All rows are made from the same 6 directions, up to rounding. Whole rows:
(in the rows, 128 means zero)
[[145 154 137 131 136 129  91 138 143 126 169 112 119 121 146 140 140 120
  116 102]
 [152 133 116 102 133 135 113 100 145 122 120 134 142 147 155 126 104 135
  149 136]
 [126 118 119 110 177 130  98 141 116  95 134 108  87 168 153 118 115 135
  137  60]
 [115 103 152 109  82 114 185 103 136 166  88 166 142 168  92 177  92 118
  188 160]
 [ 98 163 163 153 111 138 117 130 159 133 181 138 110 105 153 140 137 120
  111 143]
 [120 122 119 133 127 136 118 146 129 122 147 124 116 109  97 149 148 117
  130 102]
 [175 111  56 107 133 152  97 123 131 109 118 118 166  83  82 135 153 126
  138 120]
 [134 145 162 143  93 110 145 133 136 165 142 133 142 121 112 157 136 113
  124 150]
 [ 89 141 144 176 131 129 130 164 113 122 160 116 106  81 123 103 169 126
   71 129]
 [112  97  84 126 193 140 113 149  85  73 102 102  97 133 141  64 134 152
  103  83]]

The start of a row, then its end:
[155 119 108 122  96 127 145 116 131 150 106 138 172 103  86 146] : [137 121 140 164]
[180 156 147 121  84 111 130 107 154 174 135 135 178 122 123 164] : [125 113 138 169]
[124 117 124 133 120 123 157 119 114 135  95 136 147 125 124 105] : [123 137 121 164]
[158 163 105 143  90 155  85 128 173 137 190 129 165  38  93 168] : [179 106 112 151]
[ 94 125 119 153 117 144 147 126 126 119 123 142 134  86 122  99] : [144 136 103 171]
[163 166 103  86 111 172  69  64 211 113 168 156 155 117 179 159] : [ 99 129 174 157]
[ 99 124 149 114  91 137 158  93 160 143 118 171 130 150 131 160] : [ 93 126 175 168]
[ 76  76 156  98 157 112 154 152 104 117 106 133  46 230 102 177] : [ 85 119 200  28]
[ 97  96 117 127 173 123 154 130  84  98  76 122 104 164 159  59] : [105 158 113 123]
[209 149 137 108  92 101 126 107 142 179 120 123 190 137 117 165] : [122 113 144 156]
[194 146 127 128 114 105 114 137 123 160 134 104 170 113 108 144] : [150 115 111 130]
[201 181 166 138 140  85 102 135 117 161 147  86 158 146 190  99] : [132 129  74 132]
[145 135 160 140 114  95 152 140 109 163 117 118 143 142 122 131] : [131 122 112 140]
[136  86 103 120 125 120 139 164 100 134 112 115 122 123  34 176] : [155 107 155  72]
[ 98 117 120 131 140 141 131 128 125 108 125 135 109 126 134 113] : [125 136 128 125]
[168 122  91 113 120 132 132 101 126 131  91 132 180 111 126 105] : [124 140 128 173]
[142 134 128 114 133 131 100 135 143 125 155 121 114 138 120 163] : [129 116 148  86]
[142 142 125 126 124 134 110 122 143 129 145 127 137 116 136 135] : [132 125 126 131]
[163 146 120 115 137 130  94 121 142 124 146 116 138 129 149 131] : [127 127 128 116]
[125 118 108 121 138 139 123 122 127 112 118 130 128 125 129 117] : [125 135 133 127]
[112 136 194 133  86  97 169 128 137 178 132 147 120 169 117 181] : [107 109 155 138]
[ 75 139 163 145 115 136 140 128 147 128 155 149  95 130 144 140] : [121 125 131 136]
[137 137 125 102 158 139  80 127 149 103 160 117  94 160 156 149] : [112 125 154  66]
[ 88  91 111 100 121 150 155  99 140 111  93 167 113 158 114 145] : [ 90 135 189 136]
[166 101 160  84  95  84 175 110 120 184  74 143 147 218  91 197] : [ 78 111 206 118]
[140 124 142 150 126  99 150 157  91 151 114 107 138 122 104 116] : [150 123  95 127]
[133 148 130 134 101 139 121 115 156 139 151 141 147  96 125 146] : [137 120 127 159]
[128 156 122 118 166 148  90  98 148  91 142 126 118 141 224  70] : [102 155 109 140]
[176 143 107 116 146 130  78 140 135 120 158 100 135 116 124 144] : [148 119 123  84]
[145 122 123 126 133 117 133 133 112 134 111 118 139 134 121 120] : [130 130 122 125]
[ 97 137 160 142 108 126 146 127 140 141 142 145 115 129 133 141] : [123 123 129 146]
[141 136 159 121  85 112 145 121 149 170 137 144 142 142  99 189] : [120 106 161 138]
[ 38  65 155 128 148 113 201 146  80 116  69 148  60 204 109 118] : [ 89 139 163  95]
[135 117 110 129 120 129 142 123 119 131 105 132 150 112 110 117] : [134 132 124 151]
[180 188 115 118 131 155  41 113 188 115 208 113 143  88 173 149] : [145 119 117 115]
[131 123 124 121 127 128 132 120 128 128 117 132 133 135 130 126] : [120 131 136 134]
[ 27 102 158 169 142 130 165 174  97 108 138 134  54 128 105 117] : [144 127 109  95]
[123 121 113 125 123 141 120 132 137 121 139 132 124 112 102 149] : [138 120 141 115]
[117 139 153 152 103 116 154 131 125 152 128 135 140 112 125 123] : [137 125 107 166]
[195 168 155 121 138  99  83 145 134 152 169  90 135 148 151 154] : [137 112 114  83]
[122 156 129 134 123 155  66 152 173 115 219 121  94  87 104 194] : [164  98 137  68]
[113 123 117 127 135 139 137 110 128 114 109 139 132 128 152  95] : [114 144 124 156]
[ 81 118 146 169 109 124 158 165 109 138 141 130 110  89  78 137] : [165 115 101 130]
[ 78 124 125 153 125 147 142 132 128 111 134 142 113  94 128 103] : [141 136 107 153]
[147  97 107  68 157 130 117 103 131 109  93 133 112 206 140 149] : [ 75 135 199  78]
[163 111 137 112 120  94 164 120 100 160  74 125 157 171 117 127] : [106 130 142 142]
[166 148 121 150  61 124 153 110 143 176 121 143 210  55  88 138] : [159 117 104 225]
[ 89 119 182 165  83  97 188 161 108 176 127 139 118 124  68 167] : [147 105 122 140]
[107 119 168 139 104 100 189 121 109 162  88 145 136 159 130 119] : [105 132 129 172]
[128 141 103 132 147 150 103 115 137 100 137 125 135 100 165  85] : [134 145 102 147]
